All groups share one centre, and each spreads out both ways along 15 directions, with some noise.
Some rows, each with its group after it:
[ 16  10  -2 -12  -7  -8   8 -14  -6 -18 -21  21  -7   4 -20   2   8   3
   5  10  -6  -6  -4   5  11]  kotet
[ -8  12   0  -8 -19   8   5   2  -6  -3   6 -14 -10   3 -15 -16 -15 -14
   8  11 -14  11  -8   9   6]  vek
[  2  12  18   3  -7   8  20   3   0  -2   3  -5 -11   4  16 -17  11 -18
   4  -4   0  -8  12 -13  15]  vek
[ -8  12  -6   5  -4 -11   8   3   2   2 -15  -5  12   1  -6   6  -8  -3
 -18  -2   4  -8   6 -11  10]  paka
[ -7  21   8  -8  -6   8  -5  -1  10   9   2  -4  -7  14  -3 -18 -26  14
  15   7  -7  15  -3  11   1]  paka
[ -1 -21   1 -10  10   1  14   6 -16  13 -17  14 -19  -1  -2  -4  10  -9
  20  -1  14   0  -6  -9   0]  paka
[ -4   8   4  -4  -2  10  10  -3   9  -5  -3  -8  -8  10  -4  -2  -4  10
  -4   4   3 -12   2   4   0]  migur
[ -7   2   2   7   4  10   9   5   3  17 -11   8  -4 -14  -6 -15   6 -12
  -1  17   4  -5   3   3   8]  migur
[ -5   7   4 -11   4   1   0 -19   0   1  -9  -1  -1   5  14  -2 -17   2
   4  -2  15  -9 -15   7 -16]  kotet
[-10  -4  13   5  -6  29   6  -8   6  -6  14  -3  -9  -5  10 -11  12 -14
   4   7   8   4  11  15   2]  migur
[  0   2  -2 -13  12   2   7   1 -12  -1 -13   4  -3   2   4  -2   2   1
   2   8  -3   3   8  -1   2]  paka
[-15  -2 -18 -11  -3   8   6  -7 -10 -13  -3  -4   4 -15 -10  -5 -19   9
   0  19  -5 -10  -3   5   3]  migur
[ -4   1   6  -5  -8   7   8   4  16   4  -5  -1 -18  20   2   2   3  16
   3  -3   8 -13   6  -1  -2]  migur
[  3   6   1   7  -3   1   2   1   3  14   3  -5   0   1 -14  -2  -1   4
  -3   2   9  11  -9  -1   5]  migur
[ -7   7   3   3  -2   6   5  -2  -5  13  -7   1 -12  -1   2  -8  -4  -2
   7  -2  11  -8   3   0  -3]  kotet
[ -7   6 -12 -10   3  -8   8  -6   3  -1 -12  11   2   2 -16  -1 -10  -5
  10  11   5  -5 -16   2   2]  vek
[ -6   8   7  -6  -9   4   3  -4   9   0  -2  -1  -3   3   4   1  -4  11
 -15  -4  -2   2   8 -13   3]  kotet
[ 14  19   2  -7   4 -14  -9 -13   9  -2   0   9  12  13  23   3   2   0
   2  -8   1   6  -5  -3  -8]  kotet
[ -2   4  -2  -2  -2  -5 -11  -2   7   5  -9  17  -7  -7 -19   0  -6   0
  -2   8  -7  16   7  -1   0]  paka
[  1  -3   5  10  -3   5   6   1 -10   4  -7   5  -6   1  -3   2  12   3
   2 -13   5  -9   2  -4   3]  paka
[  2  -8   4 -16   7 -14   8   3  -6   5 -22   3  -4   3   3   3   0  -1
   2   0  13   8  -3 -13   9]  paka
[ -2  -4 -20   6   4   3  -7  -1  -7   9   3   5   1  -1   5  -4  -7  10
  31  -4  19  -5  -4   5  -9]  vek
[ 14   8  -4   0  -7  -5  -5  -8 -16  -3   6  11  -6  -9 -22  -3   4   8
   6   4 -17   5 -14  -7  -3]  migur
[ -7   1  10  -3   7  -7  11  -1   2  -2 -11  -3 -12   3  -9   1  -8   1
  -4  -2   3  -9   6 -12   2]  migur
[ -6  12   0   5  -9   2  -7  -3  13  -5  -5   8  -2   2 -25   0 -16  26
  -1   7  -9   0   2   6   8]  paka
[ 11  -2   9  -3  -1  -4 -25 -17  -7 -12 -10   9  -6 -13   8  -6 -10  -1
   5   2 -13   4  -3  22  -7]  vek
[ -2   3   3  -5 -19  12  -7  -5 -11  -7  -8   6   0   0  23  -6   1  10
   1  -5 -13  -9   0   8  -2]  vek
[  1  -2  -7 -11   5  -5  -1  -2  10   3 -11  13   6   0   7   7   3   7
  -8   4   1  -7  -4  -5  -6]  vek
[  6  -6  -5  -6   1  -8  -6  -6   3 -10   6 -16   6   2  11   7 -10  -8
   2   0  23  22   4   8   6]  kotet
[ -9  -7 -14 -15  -6   1   8   7  -5  -2 -12   1  -3  -3 -10   3   0 -15
  -7  17  -9   0  -8   8   0]  vek
[ -6   7 -18 -27  -3  -6   5   3   2   2 -17  -8  -7   5   7  -4 -15 -16
   7  24   6  -2  -5  18  -2]  paka
[ -2  10   7 -21  -2   7  10 -20  -1 -13  -1  -1  -1  -1   5 -12 -10  10
   1  14   5  12   2   0   6]  migur
[ 10   5  12   6 -11   2  -6  -6   8  -3  -9   0  -2   4   3   3   6  -1
  -6  -7   9   0   4  12   6]  migur
[ 10   4 -10   4  -2  -3  -7   0 -17   1   2  -4  -6   3   6   2   0  -9
  18  -9   9   0   2  11  -8]  vek
[  4  22   9   4   0  -8  -9 -16   2   3  -1  -5  -3   1  14   4 -11  -2
 -11 -16  10   1  10  -4 -12]  kotet
[  2  14  -2  -7 -11  -2   2  -6  -9  -3  -3  -3  -7  17 -11   3  -9  11
  10  -7   3   4  -8   4   0]  migur
[ -1  12  -4 -10 -26   5   8  -5   4   7  13 -15  -3  -7  13 -13  -2 -29
  -9  14   4  -2 -19  -1  -5]  paka
[ -5  -7 -14 -13  -6   1  -1  -6   9  -7  -4   9  -2   0  10   9   4  -1
  -4   0   8  -9   2   0  -8]  paka
[  7  16  -8  -4 -11 -13   0   3 -12  -1  -5 -10  12  16   1  20   6 -20
 -24 -15  -9   6 -11   0  -8]  vek
[  4   3   9   4   8 -10  11  -4  -8   5 -22   7  -7  -8 -23  -2  -2  -5
  -5  -1  10  -6  -6 -13  11]  migur
[  8   5   1  -9 -12   1  -2  -5  10  -4  -8  11  -6   8   2   1   7   8
  -2   6  -2   4   3   2   3]  kotet
[  1  14   9 -10   4   0   4  -6  -7  13 -10  -2  -4   4   8  -6  -6 -12
  -5   5   3  10  -3   2  -5]  kotet
[-12   9  -7 -17 -15  13   1  -4 -12  13 -17  11  -4   1  16   0  -2   7
 -15   3  -7  -3   0  -3 -13]  kotet
[  1 -12 -11 -10   3 -10  16  16 -13  16 -28   9  -5   5  -2  14  23 -19
  -1  -5  21   1  -1 -11   7]  paka
[ 12   4   1  -1  -4  -3  -5  -2  14   0  -3  -1 -10  11 -10   8   6   6
  -7   3   6   4   2  12  -2]  paka
[ 15  15  -6  -3 -12 -10 -11 -14  -8   4  -5  15  -9  -7   3   5   2   8
   4 -13  14  24  16 -15   0]  vek
[ -1  28   0  -3   6   1   9 -15   3  -6  -5   2   5   0  -4 -11 -10  -1
   2  10   1 -12  -5   3  -1]  migur
[  6  14  -4   1 -26   3  -9   6   1  16 -20  22   0   9   1   2  11  10
   2  -2  -1   3  -6   6   7]  migur
[ -8  -4  -2  -6 -18  21   8   0 -19 -13  -3   1 -19   1  -4  -3   6   3
   3   2 -13 -13   5   6   1]  migur
[ 5 -9  9 -2  6 -8 -5 -4 24 -6  0  9 -5 10  3  4  5 -4  8 -2  4 -5 -2  4
 -5]  kotet
[-13  -1   0 -10  -1   5   5   0  14   5  -2   2  -9  13  -4   0 -10  10
   4   2  10   9   1  -4  -1]  paka
[ -4  17  11  -2  -8  11  11 -15   3  -9  -3   7  -4  13  10   0   9  -5
  -2  -9   6  -9   9   0   0]  migur
[-12 -14  -7  -7   1   4   3   0  -2   2   9  -5  -9   3   0   1  -8   2
  12  -2  12   8  -6  -3  -8]  paka
[ -3   6  -5  -8 -17  -7   4  -2  -8  -9   2 -11  -9  -4 -12   3  -8 -10
 -15   0 -14   1  -1 -13   1]  vek
[  3  13 -10 -20 -15  -2  -4  -9  -8  -9 -16   9  -1   4   0  11   0   2
 -18   4  -6  16   9   1   3]  paka
[ -3  21   4  -2  -7   6  -1  -7 -10   3   2 -17  -3   4   6  -7 -15   0
  -5  -3   4   7   5   8  -3]  kotet
[ 12   5  -4  -8   0 -20  -7  -2  14  -6  -4  11   0   7   0   7   0  -1
  10   0   3  12   4  -5   5]  kotet
[  5   3   8   3  -1  10   1  -4   0   1  -1  -4 -13  -2  10 -11  -2   6
   3   1   7 -12   8   6   0]  kotet
[ -2   3 -15 -17  -7 -14   3  10 -11  10 -12   2  -5   6  12   3   2 -31
   7  -1  -7  -1  -9  -7 -10]  vek
[ -2  -2  15 -20 -21  -2   1  -3  25 -12   4 -15  -9   9  17   6  -6   6
 -36  -1 -13  -1  10 -13   2]  vek
[ -9   1   9  -2  -8   1   2  -5  -4  -5  -6  -2 -10  -1   9  -7  -7  -7
   0  -9  -1  -8   7   0   0]  vek
[ 26  24 -13  14  10  -8  12   5 -18  12 -13   5 -13 -11 -31  -1  19  -4
  -3  10  -4 -18  11  -8   6]  kotet
[-18  -5  -5 -14 -19   2   6  13  -3  11 -13   2  -8   6  14   0   0 -20
  -3   1  -7   3  -1  -7  -2]  vek
[-17   0  12  -1 -12   4   0  -7  15  -1  -3   4 -14  -2  13  -9 -10 -12
   5  -5   8  -3   8  -3  -2]  paka
[-11   8   0   7 -19  -2 -10   3  10   6 -14   5  -2   7  -1  -1 -12   0
   5  -7   6  -8   1  13  -1]  migur
[-10   6  -6  -6 -13  10   1  -2   2   0  -9  -3  -5   8 -11  10  -5  13
 -18   1   1   5   5   2   0]  vek
[-19 -16   0 -10  -5   8   6   0  -1  -4  -5   0 -10  -9   0   0  -4 -10
 -15   8  -7  -6   6   1  -3]  kotet
[ -7   5   7  -3 -13  13  -1  -6   7   2  -3  15   2   8  11  -4   6  10
   5  -3  -4  -8 -12   2  -5]  kotet
[  9  -3  14   5   3  13   8  -3  20   2   1  22 -13 -10   5 -22  17   7
  17  14   6  -9   6  -5  14]  vek
[  9   0   9  -5   9 -11   3   0  -3   9  -5   3   1  -3   4  -4  -1   3
   2  -3   7   4  -4 -14   2]  migur
[  2   0   7  -6   3  -5  -3   1   7   7  -5  13  -8  -4   2  -9   0  -4
   8   7  -5   3   4 -10   4]  kotet
[ -7   9  -3  -2 -18   6 -14 -16   5 -14   4   6   2   0  -5   8  -8  15
 -13  -5  -8   9  13   0  -1]  paka

New rows, each followed by its group:
[-13   8  -4  -4 -12   7   1  -6 -16  -5  -6   2  -4  -7 -12  -3  -9  -8
 -12   4 -21  -1  -1   5  -5]  kotet
[-15   5   0  -9  -9  10  -5 -14   5  -1   9 -10  -2   6  -4  -1 -24  12
  -7   5   2   3 -13  12 -11]  kotet
[  2  15 -10   0   7   3   1  -8 -15   9 -15   7  -1   0  -1   6  -1  18
  -7  -4   7  -4  10  -3  -7]  vek
[ 18  12  -3   0   1 -16 -11  -5  19  -1  -4  12   4  -1   9   5   9   5
 -11   6 -13 -16  -1  -3  -8]  migur
[-11  -5   5   4 -13   3   1   7  -7  16  -7  13 -13 -14  -4 -11   3 -10
  -2   1 -13  -8  -2 -18  -2]  vek
[ -5   0  -7  -9  19  -9  15  -2   1   0  -4 -11   1   3  -6   5  -8 -13
  -6   8  10  -7  -7   3  -6]  kotet
[ -8  27  10 -15 -13 -15  -1  -6  -6  -3 -13  -8   0  16   5   8 -21 -23
 -19 -12 -11  14  -2  -3  -7]  vek
[ -7   0  10  15  -9   7   7  13   5  18   4 -11  -8   8  12  -9   8 -12
  10 -10  17 -14  -5   0   0]  paka
[-10  -7  -9  -2 -13   8  13   9   9  10  -1   4  -7  -4 -11   4  11  10
 -20   7  -2 -10   3 -21   3]  vek
[ -3  -2   5  -5 -25  12 -17  -9  -1  -6  -5   0  -9   6  20   8   5  -8
  -6 -11   6  16   7  22  -6]  kotet
[  9   0  -2  -6   1   8  -2   4  -5   2   2 -12 -13  -2   2  -1   0   4
  -3   9   1   4  13   9  -2]  vek
[  4  -3  -4   3  -3   8  -9 -14 -15 -15  -4  -5  -8 -14 -17   6 -11  23
 -12   4  -5  -9   4  19  -7]  vek
[ -1  -5  -5   5   3   2 -18   1 -20   8 -10   0   0  -8   4   9  -3   0
 -10  -9  -8  -2   1  13 -18]  vek
[ -3   6   3 -16   8  -7   9  -4  10   0 -11   2   5   1   3   4  -3 -10
 -19  11  -2   4   1  -4   2]  vek
[ -1   0   6 -11  -6   4   0  -7  -4   1 -12   2  -9  -3   7   0   5 -12
 -12   6   2   7   2  12  -3]  kotet
[-10  -1  -7 -11 -11  -3   9   1  -3  -6  -7  -7 -14   9   2   7  -7  -1
  -1  -7   8  -8   6  -6  -1]  vek
[  3  -9   2   9  -1   4  -3   1   5  -5  16 -11  -5 -21  -7  -5   1   0
 -12   7  -2   2  13  -6   8]  kotet
[  7  16   4 -20  -4   5  10 -18  -8 -11   4  15  -8   6  -1  -1   4   9
   0   4 -11   4   0 -17  -1]  migur
[-10  11  13   0 -17   3  16   1   2  -8   0 -10  -5  15   3  -4  -1 -27
   3  -9   3   1  -1   2  12]  vek
[ -4   8   3   8  -4   2   1  -4  -3   3  -1   7  -7   1 -12  -5  -1  -8
  11  -4   9   8   0   3   3]  vek
[  4  25 -11  -7  -1   3   9   7 -22  12  -3  -7  -4   9  -6  -9  -3 -15
   7  10 -12  -7 -13   8  -6]  vek
[ -1   2   2 -15 -17  -6  -3  -3 -15  -5 -15   6  -6  14  17   7  -2  11
   6 -21   0   0   2 -14   3]  migur
[  4  22 -11   2 -10  10  -4  -9  11 -12   4  -3   2   7  -9   3   2  10
 -16  12 -10 -10  10  19  -3]  paka
[ -3   4  -6  -6 -10   1  -6 -10  -4   1 -11  19   2 -11  23  -4  -6  17
   7  -3  -4 -15   9 -17  -4]  kotet
[ -1  25  15   7   1  -3   3   0   2  13  -9   1  -4   1   1 -15  -6  -5
  -1  -2  -7  -7   3  -8   1]  migur
[  0   1  -3 -17  -4  -8   4   0   2  -3 -11  -4  -7   8  11   4  -2 -18
  -5   4   1   5   6   3   0]  vek
[ -1  20   3  -5  -9   6  -7 -14  -6  10 -17  11 -13   5  22   1  -1   7
  -5 -11  -2 -16   6   5 -19]  kotet
[  1  12  -1  -8  -5 -11   8  -2   6   6   2  14  24   9   2   5   7  -2
  -8  -3  -3  21 -14 -23   7]  kotet
[ -1   6 -16 -11  -1  -8   1  -1   1   9  -8  12   4  -2 -10   6   2   5
  -9   6   1   4  -6 -11  -5]  vek
[ -1   4  -6 -12  -2  -5  14   1  -3 -20 -14   8  -1  -1 -11   2   5  -6
  -6  13 -17  -8  11  -6  14]  kotet
[-10  -8  -2  -8  -6   3   2   3   5   7  -8   4  -8   1  -9   2   4  -3
  -6   6  -1   5   1  -3   3]  kotet
[ -1  11   1  -3   2  -7   9  -4   4   6 -21  18   1   2   1  -2   3   6
   1  -1   6 -11  -2 -11   5]  migur
[ -3   1   3  -9   2  -4  13  -3  11  -1 -11   8  -2   6  -3   3   2   2
  -6   4   1 -10   0 -10   1]  kotet
[  7  11   0  -3 -16   1  -6  -3  -1   3   5   4   4  -3   0  -3   0   3
 -14   0 -15  10  -7 -10  -1]  vek
[ -7  -2   1   0  -6   6   3   5   5  14 -14   9  -2  -5   8  -2  10  -9
  -4   1  11   6   8   0   7]  migur
[-1 15 -5  3 -8  0  7  5 -2  7  6 -5 -2 12  3 -3 -3 -3 15 -5  7 -4 -9 -2
 -2]  vek
[-15  -7  -3 -10  -8   2  -2  -3  -6  -5  -7   5   2  -2  15   2  -2 -15
  -3  -3  -3   2   2   1  -4]  kotet
[  8  -2 -12 -11   0   0   1 -11  -1  -5  -8   3  -4  -6   1   7   5  10
  -7  11  12  -8  -5   6  -3]  kotet
[  0   3  -5  -5   5  -3  12   6   3   9  -5   0   0   1  -5  -3   1   3
  -1   7   6  -2   2 -13   2]  kotet
[-7 -1 -2 -5 -8  3 -1 -2 -4 -8 -1 -3  1 -2  2 -5 -8 -7  5  4 -1  6  6  6
  4]  kotet
[  3  10  -1   1   1   4   8   0   7  10 -15   5  11   2   1  -6   5  11
  -8  11   9  -9  -5   0  10]  migur
[-18 -14 -11  -1 -16  25  -1  -8  -2   0  15 -16   4  -3  -5   5  -5   5
 -16   2  16   7 -21  20 -10]  kotet
[-10  27   0 -22 -24  19   4 -15 -16  -9   6   1 -16  19  -2  -4 -11  -6
   7  -3  -8  27   7   7  -4]  migur
[ -5   1   3  -3  -5   9  -2  -1   0  13   2  -7 -13  -6  -9  -5  -7  -1
  -8   8   6  12   2   3  -1]  kotet
[ -9  17  -3  -8  -4   1   3  -4 -11   9 -14  -4 -12  11 -16   4 -14  -2
  -7  -3   3   6   4   4  -7]  vek
[-11   6 -23 -22 -17   7  -3   1 -11   0  -4   9  12   6   4  -1  -8   4
   3  10 -21   8 -10   9  -6]  kotet
[ -5  -1  -2  -9  -9   5   3  -8   3  -5   3   4 -11   5 -11   5   0   3
   3  -2   7  11   0  -3   0]  migur
[  3   8   4   4 -14  -2 -18 -23 -12 -14  -4  -5   2  -4  20   8  -8 -16
  -3 -21  18   8  10  13  -7]  kotet
[-23  -6  -7 -12  -8  -5  -6   7  -6  14 -19   3   3   1  15  10  -6 -15
 -20  -8  -9  -1  -1  -6 -12]  vek
[  7  10   0 -10  -2   1  -1   1   4   3   3   1  11   9  13  -6   1   1
   4   6  -5  11  -5   0   1]  kotet
[ -8  -7   5   1  -3   7  -5  -5  -5  -3 -13   2  -7   1   6   5   2  -1
  -7  -8   9   1  14  11  -1]  vek
[  2   2  -3 -12   4  -8  -2  -2   5  -2  -7   1  -8   5   0   1  -8  -3
   1   9   1   5   3   3  -1]  kotet
[  2   8 -12  -3   2  -3  15   3  -7 -13  -6  10   7  -1 -16  -2   5   7
   2  12 -11 -18  -3  -7   9]  kotet
[ 20   7  11  -4  -5 -13   2 -11  19 -10  13  -1 -11  -4  14  -7   0   9
   3  -3  12   4  15 -28   8]  vek
[-11  -1  -2   2  -3  -4  -1  -3   2   0  -4  -1  -4  -4  -2   6  -5  -9
 -12  -7   3   2  10  -9  -5]  kotet
[-13   5   1  -5   2   8   8 -12  -2 -11  -7  -3   2  -5  -6   0 -15  18
 -17   3  -1 -16   3  -2   0]  vek
[  0  20 -18  -2 -14   1   8   4   2   7  -2  -4  10   4  15   6  17 -29
 -22   7   4 -11   3   6  -4]  paka
[  7   5  -5  -6   3   2  -2 -11  -5   1   1  -8   8  -2  17   4   1  -3
 -11   1  15   2  -2   8  -9]  kotet
